The rows of a group lie close to one hidden flat surface of 10 dimensions, which passes through zero. Surfaces can cross.
Some rows, each with its group after it:
[-16.5 17.7 -13.2 -43.0 -32.7 12.3 30.4 11.5 22.6 -19.0 -8.5 -29.4 -0.6] : q_327
[11.4 20.7 -0.8 28.9 5.8 -13.4 -11.0 21.4 16.8 43.4 -16.2 23.6 -7.2] : q_327
[5.8 4.8 -9.0 18.4 39.0 -24.2 17.4 21.3 -5.7 11.9 20.5 -5.0 12.1] : q_199
[37.9 -32.1 -5.8 -2.1 -35.3 25.9 3.8 -13.8 -35.5 -23.5 -25.0 13.4 -8.3] : q_102
[-7.4 24.3 8.7 38.8 -28.8 21.0 -1.3 -0.5 6.2 15.3 5.0 -25.3 15.2] : q_102
[8.2 10.0 -10.0 2.8 14.2 -10.7 -9.6 -15.6 14.9 -0.2 10.3 7.4 7.6] : q_102
[22.2 -25.2 12.5 3.2 -11.4 -12.3 -8.6 -14.8 -14.5 35.2 9.6 23.8 9.9] : q_327
[18.9 0.7 -47.0 -5.1 -8.8 -16.3 19.1 11.2 -0.5 16.3 -18.7 1.4 -6.6] : q_224
[34.6 -15.4 2.3 -12.8 -24.7 27.3 16.7 -13.2 -13.7 4.5 -26.7 -6.2 3.5] : q_224
[-16.4 -6.5 9.1 -1.3 1.8 0.3 13.8 10.6 -10.0 0.6 0.6 31.3 -3.7] : q_327
[-0.8 1.1 -7.2 20.8 3.1 -14.8 9.7 6.2 -11.8 10.3 3.5 1.4 9.1] : q_327
[15.6 -26.9 14.3 2.5 4.7 -25.2 -11.8 -21.4 -14.3 31.9 30.1 -21.2 24.3] : q_327
[26.1 8.3 -3.5 -10.3 -3.3 8.9 16.8 2.2 2.4 27.5 32.4 -16.1 16.4] : q_224
[-10.5 15.7 3.9 1.5 -19.6 15.8 20.9 5.1 -2.5 -11.9 15.6 -2.2 9.5] : q_327
[40.7 15.7 33.6 1.4 21.6 -12.5 4.1 9.2 -21.5 -27.0 30.9 -0.8 11.2] : q_199
[-23.7 3.9 33.7 1.7 25.1 16.5 1.6 1.6 -4.4 -25.5 6.5 -15.1 0.3] : q_224
[25.5 5.8 -9.1 19.7 -3.8 -12.6 -13.5 1.3 0.8 -25.4 -7.7 8.4 1.7] : q_327
[8.7 -25.1 3.8 17.2 -10.9 12.4 -13.6 -28.6 -31.0 -5.7 15.0 -1.7 8.6] : q_327
[24.1 -5.7 14.1 44.7 37.5 28.1 13.2 -3.8 -24.8 -29.6 5.0 -23.4 19.9] : q_199
[5.3 -31.4 23.8 -31.1 -27.5 0.3 -7.1 -24.4 -19.7 -32.6 32.5 -7.1 12.7] : q_199
[-3.0 27.5 -1.0 14.0 9.5 9.7 -7.3 -10.1 26.2 20.6 -35.3 49.7 -10.4] : q_224
[-5.3 -11.4 10.5 16.1 -6.8 24.6 -10.1 -15.5 -19.3 -0.7 11.8 12.3 0.9] : q_102
[12.9 19.4 -39.5 -36.1 13.9 3.5 12.9 -7.8 25.5 -22.0 -23.9 13.9 -13.9] : q_102
[3.9 -12.3 -0.3 -31.2 6.9 22.6 17.3 0.0 -11.7 -6.0 -11.9 36.0 -17.6] : q_102
[-30.8 -17.2 -15.0 46.5 -16.3 -39.7 -24.5 -11.8 -25.4 36.5 31.7 33.9 9.9] : q_327
[16.9 -12.6 -1.7 -14.1 -10.2 19.6 0.1 -12.1 -6.5 10.8 -15.3 4.3 -7.9] : q_224
[-13.4 9.4 -3.1 8.2 15.6 -18.9 -16.9 5.6 11.2 -10.0 6.4 -0.5 -4.2] : q_102
[-21.5 -28.2 -13.8 0.8 2.4 0.0 0.1 -10.4 15.8 16.1 -15.8 28.9 1.8] : q_199
[14.1 -13.3 0.0 -9.1 12.1 7.2 -10.4 -10.0 -7.4 11.2 -4.5 -59.4 0.2] : q_102
[-14.9 -33.5 3.8 9.3 -31.8 -28.2 -25.8 -26.0 -13.2 8.3 26.1 -21.1 18.5] : q_102
[-6.0 -8.1 -10.7 21.7 -19.2 -17.3 -34.2 -6.9 0.1 12.2 -2.7 -19.5 -3.8] : q_102
[14.1 0.1 5.8 9.7 6.1 2.0 -6.8 -30.6 3.6 -6.2 -7.1 26.3 10.5] : q_224
[-7.4 -0.5 -6.1 -1.7 8.1 0.1 4.4 0.0 -1.7 0.1 -4.0 -25.8 0.9] : q_327
[22.6 7.0 -24.4 6.5 -4.9 -21.3 17.7 10.7 -3.8 2.9 31.0 -12.7 20.2] : q_224
[24.0 -0.4 10.7 -14.4 9.5 8.3 15.4 -5.3 -1.6 -0.8 6.8 -3.7 11.7] : q_327
[6.4 17.8 9.7 33.5 -1.5 12.5 -16.0 11.2 5.1 19.8 -7.3 -44.9 -0.5] : q_102
[4.8 -0.2 -0.4 6.5 -7.2 -7.1 7.9 -5.1 1.5 16.6 -35.4 -5.4 3.9] : q_224
[31.4 -11.3 -7.2 -1.0 17.2 -24.9 -9.0 -8.1 -10.1 -3.7 6.7 26.1 2.4] : q_199
[45.7 20.3 -7.2 -14.4 -10.9 29.1 9.4 -0.5 -3.5 33.2 5.3 1.6 -5.9] : q_199
[-23.7 10.9 -25.6 4.6 -13.8 -20.0 0.4 15.2 9.7 -24.7 -13.2 -17.0 -5.9] : q_102
[-22.3 -9.5 -8.3 -19.8 -42.6 30.0 -24.7 -11.3 6.2 3.3 6.6 -7.9 -20.5] : q_224
[-8.2 3.1 -16.4 -8.7 -20.0 11.2 21.7 10.0 1.5 4.3 -6.7 -8.2 -2.6] : q_199
[6.1 -3.4 16.9 3.6 -9.8 14.5 -8.8 -5.9 -6.1 -21.5 19.2 12.8 3.5] : q_199
[39.9 -3.8 -11.7 -24.6 -28.2 15.9 57.0 17.0 -23.5 -8.0 15.9 6.2 15.3] : q_199
[21.9 6.4 -7.7 4.1 -27.1 5.3 0.9 2.2 -10.2 2.5 7.2 -11.9 0.6] : q_199
[14.5 -9.4 0.0 2.3 2.7 7.1 6.8 -5.5 -6.2 -8.1 0.0 9.3 6.3] : q_199
[8.0 -9.0 17.6 2.4 14.4 4.9 17.2 -1.1 -18.7 -21.9 -13.3 -20.5 7.2] : q_224
[-3.2 12.7 25.6 7.5 38.3 1.3 26.8 -5.7 1.4 -10.3 -24.9 5.5 15.5] : q_224

New rows, each followed by its group:
[5.1 -2.8 6.6 3.4 19.0 10.2 8.5 12.6 -4.4 13.0 -22.6 16.7 -12.4] : q_327
[-45.6 -2.6 5.1 19.9 -19.0 30.4 0.5 2.2 1.4 -34.2 3.9 -20.3 1.3] : q_199
[22.0 4.0 0.3 15.3 35.1 -31.5 22.1 34.7 -15.4 -28.1 4.0 13.3 5.6] : q_224
[-0.4 -16.6 23.4 -8.9 1.8 12.0 5.3 -7.5 6.8 26.1 17.6 -6.5 15.5] : q_199
[18.0 9.0 -3.4 5.9 -20.2 34.4 9.9 7.4 -7.7 -1.8 -6.0 -13.4 -2.5] : q_224
[-2.6 16.4 -7.5 21.7 -19.8 -21.4 -5.7 -10.0 23.6 41.3 10.5 -38.9 27.9] : q_102
[1.2 8.7 18.9 1.5 -7.5 -19.7 2.9 1.0 14.0 9.2 29.0 13.9 22.3] : q_224
[-26.1 39.1 -4.7 -4.4 22.0 6.4 8.7 11.2 24.4 4.6 22.8 -8.9 -0.6] : q_327
[11.1 -10.9 -12.2 0.1 -24.4 -41.2 7.6 -9.9 0.7 -3.3 15.3 6.0 27.1] : q_224
[-0.6 -34.7 5.5 -23.4 -23.0 9.3 -1.3 -16.3 -11.5 38.9 -12.7 -10.3 -2.5] : q_327
[-21.0 12.3 -35.5 23.1 38.1 -17.0 -3.9 -1.7 -11.0 -38.3 7.0 24.0 -9.8] : q_327
[-10.1 -21.2 -3.7 14.4 -3.9 -14.3 -3.7 -2.3 -9.8 -9.4 22.8 -12.6 17.3] : q_199
[4.6 -11.8 8.7 -30.3 13.3 9.6 -4.1 -4.9 7.7 -11.0 -8.6 17.1 -13.0] : q_327
[37.5 -22.8 10.7 -11.9 -41.5 44.6 -22.3 -6.4 -15.6 13.0 1.5 -1.8 -16.9] : q_224
[17.7 -8.5 18.7 -1.3 5.0 -41.5 -1.1 5.5 -3.2 15.4 -5.3 -12.2 13.9] : q_199
[-2.7 -13.2 -28.4 -15.7 -17.6 -41.5 3.9 5.0 -6.0 -12.9 -1.1 16.4 -2.2] : q_199
[-3.7 14.1 8.2 20.4 12.1 -22.6 20.3 0.9 8.7 8.6 -39.8 0.4 15.7] : q_224
[3.1 -4.9 -10.3 13.1 -7.3 -23.1 17.1 22.3 2.9 31.3 13.4 -4.4 17.7] : q_199
[12.5 9.9 12.0 -14.9 -2.7 0.3 14.1 3.4 -10.1 -16.2 -12.3 -14.4 -0.3] : q_199
[0.3 12.2 3.3 9.9 -6.9 -28.7 6.3 23.5 3.7 -0.5 -1.5 3.5 3.9] : q_199
[-8.8 -11.5 -14.4 12.6 9.6 15.7 1.1 -6.3 0.7 -5.8 -1.2 17.2 -0.4] : q_199
[-18.9 7.3 -6.5 14.6 24.1 -10.1 -17.8 -5.5 4.1 3.5 -4.1 -9.4 -6.9] : q_224
[12.2 4.5 -5.7 -15.4 25.3 -3.6 0.0 -13.9 5.8 -4.4 15.6 -16.2 8.3] : q_327
[15.7 -8.0 8.3 -0.3 -1.6 -16.7 2.8 2.1 5.9 10.4 -20.3 24.3 5.1] : q_199
[45.4 -2.1 -5.6 14.0 -37.1 -4.4 8.9 -26.7 -1.6 7.6 -20.2 22.4 24.1] : q_224
[-20.5 -1.4 1.0 -7.2 8.7 -19.9 -4.4 16.2 4.1 -5.4 15.4 3.3 -6.1] : q_224
[1.6 13.1 0.1 2.3 14.1 -7.1 4.6 -18.4 11.4 3.7 24.5 9.6 19.1] : q_224
[-2.8 36.7 3.3 19.5 -9.9 4.6 0.7 -21.7 31.7 31.8 5.8 15.7 22.9] : q_224
[2.4 13.7 -27.1 24.6 -12.9 -49.7 16.1 23.3 6.6 7.9 -13.1 0.8 14.3] : q_224
[-26.5 9.3 -22.1 29.2 13.8 28.4 17.7 -33.6 -23.3 -37.7 18.5 24.9 12.3] : q_102
[6.6 -1.7 -7.2 11.3 17.1 24.6 -24.6 3.9 -15.5 -28.1 4.4 6.4 -24.2] : q_224
[-17.8 -10.1 10.6 44.3 19.0 4.3 -42.8 -13.8 20.4 10.1 -4.9 33.2 -2.2] : q_199
[-1.0 -7.5 17.4 3.8 -14.9 -9.7 26.4 20.8 -8.9 10.0 -40.8 -38.3 8.0] : q_224
[2.6 -7.6 36.7 -35.1 1.9 -13.2 3.7 -12.9 -9.3 -15.3 -11.9 -38.1 6.1] : q_199
[-37.4 4.6 17.0 -12.6 13.5 5.0 -7.5 -3.6 12.6 -3.7 7.4 5.5 -8.3] : q_224
[6.2 -17.0 -7.4 -2.0 -13.6 -1.6 -0.2 8.1 -16.1 -18.9 -14.2 -6.4 -10.0] : q_224
[8.8 43.6 -18.4 10.5 7.0 0.4 33.6 33.9 16.5 -25.6 -22.0 -10.7 -0.4] : q_327
[37.3 -11.6 14.8 11.3 -39.7 37.9 26.5 8.8 -18.9 -3.9 42.8 10.6 27.4] : q_199
[-2.8 2.1 24.2 6.6 17.2 9.5 -6.2 7.4 -1.0 11.6 58.6 1.9 12.2] : q_199
[-26.6 28.3 1.2 26.4 -8.7 13.1 0.1 16.9 4.6 -29.9 6.5 17.2 -6.9] : q_327
[-5.1 -11.8 3.5 8.4 4.3 -0.8 -19.5 0.6 -13.4 -24.2 3.5 -21.7 -8.1] : q_102
[20.2 15.6 -8.6 20.9 -22.6 30.9 -0.4 2.5 -4.0 20.7 1.9 -20.6 -0.9] : q_199
[-8.7 -16.6 -17.1 1.5 -1.6 7.0 7.9 -3.3 -15.4 -24.5 36.5 0.6 7.6] : q_199
[-8.8 -13.9 6.0 18.7 -3.3 -23.9 11.9 17.7 -17.4 3.1 -9.5 7.4 6.8] : q_327
[-2.6 31.7 -38.2 -4.0 11.4 4.4 21.9 -3.9 8.6 -1.8 7.2 -9.4 3.6] : q_327
[23.0 14.8 7.0 5.6 -44.2 -46.1 -13.9 14.1 -9.4 -12.4 -12.1 -11.7 -0.6] : q_199
[-12.5 3.4 6.8 0.4 13.3 14.6 -4.6 1.5 0.7 5.6 -6.9 -14.3 -8.8] : q_224
[-13.8 19.0 -22.0 14.3 9.6 -14.4 11.3 8.0 1.6 -1.5 7.4 13.7 1.2] : q_327
[25.3 10.6 -4.1 31.6 -3.7 -31.0 -6.2 16.3 -9.3 -12.4 -11.9 8.8 3.3] : q_199
[-1.9 2.4 12.6 19.4 -41.8 -19.3 14.1 3.8 0.1 -29.0 -16.8 11.8 22.1] : q_224
[18.1 7.6 -6.6 12.9 18.5 6.5 -25.6 -29.4 0.7 13.5 33.1 36.8 1.9] : q_327
[0.6 -11.2 -12.6 -14.4 7.9 12.9 15.6 -4.6 -8.8 16.4 -41.2 -27.7 -9.9] : q_224
[-17.0 28.5 -1.6 -18.0 -7.6 -23.1 29.5 38.2 32.2 19.0 -6.2 3.8 1.9] : q_327
[26.9 23.9 42.7 -25.7 21.7 -15.5 -2.8 9.5 -7.6 4.9 38.8 -13.8 4.8] : q_199
[0.4 19.9 -22.1 15.9 -10.0 8.8 1.2 -0.1 7.1 -3.0 -8.7 6.0 -4.8] : q_224
[34.1 -6.4 3.8 -12.8 32.0 18.9 11.8 9.2 -18.6 -17.6 -21.1 13.2 -17.9] : q_102
[-8.1 -0.4 0.8 9.1 -9.0 -7.4 2.2 10.8 -7.4 -41.3 -4.4 -3.1 0.5] : q_327
[-8.3 -5.1 5.4 9.9 9.7 -10.2 -15.3 8.0 3.2 18.1 -9.5 4.3 -8.3] : q_327
[-11.8 -18.0 10.0 12.1 -2.6 -10.5 -3.7 1.0 6.0 6.5 5.9 4.6 12.7] : q_199
[55.6 3.9 28.1 -16.3 11.9 16.1 -23.4 3.2 26.9 7.6 -25.3 40.9 -16.9] : q_327
[7.1 22.0 10.3 20.1 39.0 -11.7 25.1 -8.4 6.9 -4.8 -25.8 17.3 19.3] : q_224
[-5.5 5.9 -12.0 16.0 10.6 -26.7 -2.9 -21.0 4.9 -6.8 -14.7 12.7 13.1] : q_224
[19.1 -3.4 -3.9 12.8 26.4 -9.6 -11.7 -4.5 -3.3 -0.3 -17.7 32.6 -7.3] : q_224
